The rows of a group lie close to one hidden flat surface of 12 dimensions, which passes through zero. Surfaces can cross.
(in the rows, 128 means zero)
Known rows, each followed by its group:
[179 186 148 124 116 104 114 159 130 130 159  48 127 130 128 152 169 117
  93 161 133  86 137  78 142] | fotim
[110 128 127 107 123  97 103 182 124  74 113 142 193 174 104 121 119 154
 152 154 136  95 110 177 108] | lon
[119 123 116 131 164 116 129 177  97 113 106  99 100  92  66  99 126 162
 124 140 125 141  54 160 124] | lafun
[164 146 124 156  93 116 108 153  82 112 110 194  82  68 114 123  98  87
 101 170 129  97 126 136 122] | lon
[133 121 122 150 167 137  86 158 129 132 116  64 123  96 129 129 148 155
 118 140 110 170 110 130 122] | fotim
[128  96 150 161 166 159 150 104 132 151 152 162 159 136 194 132 131 110
 115 164 110 142 146 123 139] | lafun
[130 169 131  96  47  47 181  83 105 134 159 126 123 146 128 118 121 144
 148  56 125 156 133  97 162] | lon
[129 112 143  73 138 186 112 145 124 155 143 120 134 175 136 188 127  94
 134 157 110 121 156 201 131] | fotim
[119 135 111 130  70  83 137 135 133 116 119 185 186 155  86 120 123 150
 132 172 123  67 105 129  96] | kif
[129 150  92  89 102 144 132 170 113 113 159 119 111 101 114 220 159  81
  80 105 124  84 181 128 139] | fotim
[137 132 135  86 145 158 188 138 108 190 165 138 168 137 175 103 173 120
 146 169 116  85 100 114 123] | kif
[174 154 159 207 163 103  71 154 109 133 123 108 121  87 128  75 136 146
 136 166 122 133 119 119  99] | lafun
[ 95 116 116  72 115 159 193 105 134 103 115 115  50  96 152 146  86 108
 111  78 163 170 108 100 180] | fotim
[118 126 148  89 117 116 142 154 151 103 116  63 101 119  80 151  89 124
 155  85 109 137 119  96 155] | lon
[169 119 116 170 135 121  78 140  88 151 136 163  96  91 115 141 147  94
 126  74  87 130 184 154 130] | fotim
[ 80 117  73 161 146 122 181  92 125 130 168 152 195 100 162 135 194 154
 109 110 140 123 133 108  98] | lon
[107 120  91 134 104 107 127 106 111  89 104 154  93 126 121 138 114 151
  57 151 155 184  76 166 150] | lon
[138 136 123  80  84 114 109 146 110 112 105 125 131 145 136 117 115 140
 143 127 137 124 104 152 137] | kif
[115  80 161 123 182 199 125 113 155 177 127  95 115 136 115 162 107 112
 153 161  83 158 134 165 121] | lon
[ 67  96 143 124 175 169 173 144 176 136 115 108 138 112  55 118  84 142
 176 151 113 114  87 115  87] | kif
[120 156 130 129 170 164 177 116 136 164 186  87 128 102 192 160 181 111
  99 133 143 134 159  77 133] | kif
[147 114 182 189 173 122 130 131 152 119 153  62 140  69 158 130 115 109
 127 179  93 130 132  43 145] | lafun
[113 140 111 127 114 113 150 148  92 164 172 185 159 107 126 140 153 116
 146 109  93 106 160 147 101] | kif
[106 150 115 123  87 104 148 147  92 122 170 172 189  94 201 150 135 132
 107 181 107 142 132 123 116] | fotim
[146 140 116 108  77  89 146 121  89 158 143 166 157 130 163  98 159 141
 129 128 109 123 109 123 136] | kif
[163  76 133 151 148 165  92 125 118 145 101 147  79  98  94 145 121  92
 104 155  90 123 123 159 140] | lon
[ 77 156 157 104 175 159 174 145 155 133 138 119 124 160  93 120  90 127
 169 132 164 113 123 142  93] | kif
[124  74 142 127 167 144 126 140 125 129 119  96 153 113 130 124 141 136
 156 134  87 134 106 120 143] | lon
[ 99 112 122  88 115 148 168  96 151 165 158  71 159 126 126 178 156 137
 141 136  85 128 129 124 130] | kif
[135 137 114 150 145 162 133 136 146 110 106 110  98  57 116 110 122 117
 107 168 164  92 101  87 102] | kif
[134 137 159 173 194 122 111 193 165 112 139  60 166 114 105 121 147 143
 131 171 116  92 120  63 109] | lafun
[159 160 125 144 121  76 143 125  69 129 139 128  66  91 109  84 130 129
 145  40 137 146 128 126 147] | fotim
[134 179 143 122 111  97 157 110 113  86 137  82 109 126 143 103 120 135
 141 102 185 124 119 109 140] | lafun
[122 146  89 162 111 113 137  90 119 174 150 134  95  58 140 125 156 148
 115  55 114 194 156  96 110] | kif
[135 153 146 185 171 140 175  72 156 147 138 118  84 119  85  94 128 120
 125 131 180  97 120  90 109] | lon
[115 126 144 171 170 114 134 173 122 107 148  95 127  58 143 132 117 123
 133  96 103 162 142  75 137] | fotim
[123  76 140 107  97 133 138 108 119 163 155 162 134 129  84 202 109  88
 146 131  30 114 163 163 147] | lon
[138  69  84 100 128 118  98 158 118 104  73 119 113 140 127  98 158 162
 105  73 122 159  76 132 180] | lon
[155 141 125 112  76 136 122 123 102 186 133 137  89  70 106 126 123 101
 172  87  88 115 163 119 111] | fotim
[119 110 130 100  93 105 125 174 173 150  92 162 117 147 108 112  87 148
 103 141  81 166  94  71 153] | lafun
[188 172 163 162 124  82  79 147 108 139 122 113 115 135  69  79 125 128
 179 114 125  78 141 141 104] | lafun
[102 121  96  82 129 164  93 158 141 157 120 117 143 132 124 150 142 143
 183  37 110 145 185 152  93] | lon
[120 146 149 167 115  74 105 118 107  96 132 112 155 100 128 106 104 154
 171 123 122 150 134 125 110] | lafun
[115 126 107 112  59 121 104 109 120 105 101  82  82  46 115 157  90 136
 132 108 104 183 116 121 132] | lafun
[124  91 138 163 144 129 174  53 127 157 126  97 133  86  99  79 132 151
 174 140 104 130  73 112 114] | fotim
[174 159 173 142 114 113 106 150 113 111 131 108 116  99 155 115 109  99
 131 166 127 107 133  96 138] | lon
[109 149 168 119 102  75 194 139  83 102 167 175 154 128 152 115  86 104
 161 130 119 111 131 121 151] | fotim
[ 76  84  87 111 148 163 162 128 130 122 141 206 160 148 156 167 144 121
  80 141 126 133 130 157 133] | lafun
[114 133 100  82 134 161 150 159 123 120 120 191 101 165 109 145 130 105
  94 115 168 102 134 164 133] | lafun
[ 98 116 172 151 161 110 134 169 143  92 124 142 125 135  52 144  59 110
 162 121 110 113 149 134 120] | kif
[176 127 108  84 110 168 128 117 107 168 124 120  77 133 102 151 164  93
  90 157 124  84 108 159 146] | lafun
[ 68 122 136 202 181 102 131 104 172 108 115 159 113 150  87 104  79 172
 136  87 154 211 132 129 105] | kif
[ 95 126  82 125  72 148 140 128 130 158 142 178 156  42 131 156 132 111
 143 117  93 111 168  96  73] | fotim
[142 132 138 106 110 159 108 113 163 156 107 135 146 174 133 121 120 130
 135 165 135 110 132 137 112] | fotim
[111 157 146 106 125 151 185  76 118 168 157  93  89 110 106 135 111 125
 161 128 136 146 120 152 109] | kif
[136 128 137 173 133  86 154 103  64  96 156 170 144 119 129 117 133 118
 124 149 131 111 112 175 136] | lafun

New rows, each followed by its group:
[ 90 182 134  97 141 149 171 151 113  98 178 112 165 134 181 172 137 111
 106 184 176 103 138 145 109] | kif
[164 142 132  83  99 181 104 106 110 181 132 127 117 153 131 151 149  95
 151 155 128  85 151 191 106] | lafun
[126 169 163 108 114 125 157 116  93  90 151 123 106 124 143 138  84  85
 159 122 169 102 155 157 135] | lafun
[143 130  99 156  85 113  43 151 155 159 102 225 151 152 119 133 122 134
 108 119  94 144 189 128  87] | lafun
[159 128 129 161 163 148 122 137 153 142 118 149 128 129 128  97 152 113
 106 152 153  79 132  83 116] | kif
[172  91 134 188 168 131  59 131 116 143 121 151 122 145 119 135 152 111
 109 134  92 125 159 168 128] | fotim
[153 169 159 184 153  56  94 184 122  99 127 146 139 150 121  77 113 142
 144  85 141 134 152 102 126] | fotim
[ 99 116  86  72  69 124 173  91 121 166 115 192  62 148 107 141 102 137
  88  82 127 200  99 147 167] | lon
[130 159 142  91  92 162 146  99 185 172 113  94 133 139 139  95 117 148
 167 156 150 106 109  76  94] | fotim
[117 168 161 147 100 100 206  99 129 123 178 127 110  70 129 147  91  92
 111 164 129 114 134  60 135] | lon
[136 113 134 136 131 149 103 120 146  83 128  44  92  86 127 192 118 107
  97 136 117 146 146 110 155] | kif
[134 168 132 126  91 129 103 126 119  88 130  94  66  86 151 178  86 105
  83 156 139 178 144 130 143] | lon
[182  74 104  91 135 162  90 152 155 161  99 120 110 165 148 145 182 106
  70 109  96 109 134  91 193] | lon
[123 128 111  88  63 119 117 165 144 128 101 133 106 109 113 145  97 137
  86 172  97 153  87  93 143] | lafun
[145 144 135  81  52  70 110 179  87  83 110 113 107 102 151 131  85 128
 123 118 104 168  98 119 185] | lon
[ 88 114 112 104 104 153 104 177 177 134  91  99 138  72  93 141  89 150
 155 138  87 146 112  85  85] | fotim
[124 145 103 148 151 154  85 188 200 126 106 141 113 126 137 147 133 119
  69 107 152 134 174  50 114] | lafun
[135 151 111  97 129 166  98 129 157 145 125  93 113 160 148 153 161 125
 113  82 162 136 175 130 122] | kif
[111 108  71 148 128 141 144  95 121 147 130 149 102  71 102 150 158 125
 110  56 126 145 151 122 117] | lon
[ 94 137 144 126 131  77 159 164 133  93 149 146 212 182 103 123 132 153
 157 148 127  82 118 137 113] | lafun
[ 74  93 111 132 147 128 136 121 117 111 161  67 189  80 147 162 151 159
 167  96  83 173 139 139 113] | lon
[113  53 116 139 163 106 135  97 136 103 120  79 164 156  93 132 162 174
 129 104  99 146  79 150 160] | lon
[130 125 111 137 119 126 145  72 122 163 151 147 147 146 187 128 168 142
 100 126 121 165 131 130 142] | lon
[100 142 119 105 106 117 159 103 163  89  88 173  98 173 147  86  80 143
 107  98 201 156  96 102 149] | fotim
[165 193 115 111  69  84 118 143 112 120 107 172  88 144 115  88 119 123
 121  82 180 102 142 107 128] | lon
[122 131 134 150 150 129  99 171 150  45 110 107 133 121 142 148 106 118
  88 160 165 115 127 102 135] | kif
[139 144 127 187 181 125 117 150 134  94 155  90 149 101 117 148 169 115
 107 144 147  87 159 102 106] | lafun
[151  90 132 157 131 132 103 131 106 130 114 194  72  97 134 139  89  77
 118  78  98 161 176 135 165] | fotim
[160 152 170 168 130  88 159 126  93 134 178 103 145  84 163 117 138 114
 134 164  99 114 132  78 145] | fotim
[ 91 136 125 125 175 163 162 145 104 105 121 122 111  71 175  85 105 145
 124 173 176 163  64 141 105] | kif
[100 124 139 101 120 164 132  98 138 126 134  54 145  90 172 150 111 139
 172 136 114 168 127 135 115] | lafun
[116 122 109 205 174 105 115 151 128 106 157 129 180  84 124 136 171 134
 119 121 113 108 154  93 100] | fotim
[124 171 137 164 158 151 138 114 121 169 145 194 162 135 167  65 138 134
 162 166 173  96 142 149  50] | lon
[159 177 126 101  66  68 144 120  72 138 164 127 158 159  95 124 170 147
 137 166 124  73  99 178 113] | fotim
[116 122 144 136 114 143 115 128 109 120 137 198 118 113 143 157  81  80
 140 140 115 130 181 168 116] | lafun
[145 126 126  79  85 147 116 112 116 176 106  80  99 115  87 128 124 140
 154 151  95 136  87 162 118] | fotim
[163 133 136 143  94 107 117 125  84 140 129 160 117 106 141 117 123 123
  97 207 104 127  90 150 134] | lafun
[100  99  88 146 102 102 145  98 109 127 173 161 199 121 117 197 177 126
 120 113  80 104 173 159 114] | lon
[106  50 139 153 175 127 153  96 119 128 121 117 149 127 113 105 129 158
 141 159  83 157  61 157 149] | lon
[181 145 175 192 140  97  77  93 116 115 146  95 150 151 106 139 145 108
 158 154 121  76 170 161 109] | lon
[145 114 129 157  89  99 103  74 135 159 111 172 108 132 163  90 105 142
 137  83 110 196 148 110 144] | lafun
[144 117 141 160 132  71  86 194 107  76 128 114 127 111  97 159 114 126
  92 151  86 137 121 129 160] | fotim
[171 168 170 112  91  87 102 163 144 134 112 122 117 169  82 100  95 126
 160 130 124  87 132 101 127] | fotim
[132 140 161 125 159 162 103 191 169 141 112 139  90 135 104 133  76  87
 141 101 129 111 179  89 122] | lafun
[155 117 161 155 120 134 162  97 117 158 165 101 103  54 142 155 122  82
 126 147  70 127 147  69 156] | lon
[ 97 102 107  97 117 127 103 225 118  63 102 132 165  97 105 160 115 122
 120 148 107 101 112 136 129] | lon
[150 137 141  97 157 186 111 136 137 121 107 114 118 174 140 120 132 104
 126 177 181  70 120 165 117] | kif
[140  82 105  94 100 157  94 115 137 119  88 128  93 167  74 184 126 113
  79 166 117 115 106 184 149] | fotim
[124 117  74 104 110 165 110 137  97 150 130 124 143  73 182 136 181 135
 109 126 117 142 129 144 110] | kif
[106  97 149 148 147 132 186 102 166 113 132  91 170 106 118 124 128 145
 109 227 118 101  59  72 136] | kif
[106  88 109 113  76 135 109 137 149 132 124 142 168 100 122 193 117 126
 110 180  54 137 138 116 115] | lafun
[108 123  99 151 106 110 126 133 123  96 152 175 191 125 144 178 147 121
  79 182 114  98 150 141 112] | lafun
[116 126 159 165 167 101 130 135 171 116 126 175 143 207  85 105  97 136
 142 120 143 111 146 129 124] | kif
[171 100 147 137 126 125 152  72 106 112 151 127 130 170 134 171 154  92
  65 218 124  80 104 158 186] | fotim
[140 154 124 121 123 140 116 115 144 160 116 137 129 147 146  97 137 136
 147 112 152 126 142 123 101] | fotim
[176 151 151 186 177 134 108 123 109 141 156 163 136 146 147 115 160  91
 120 152 146  72 179 141 114] | lafun
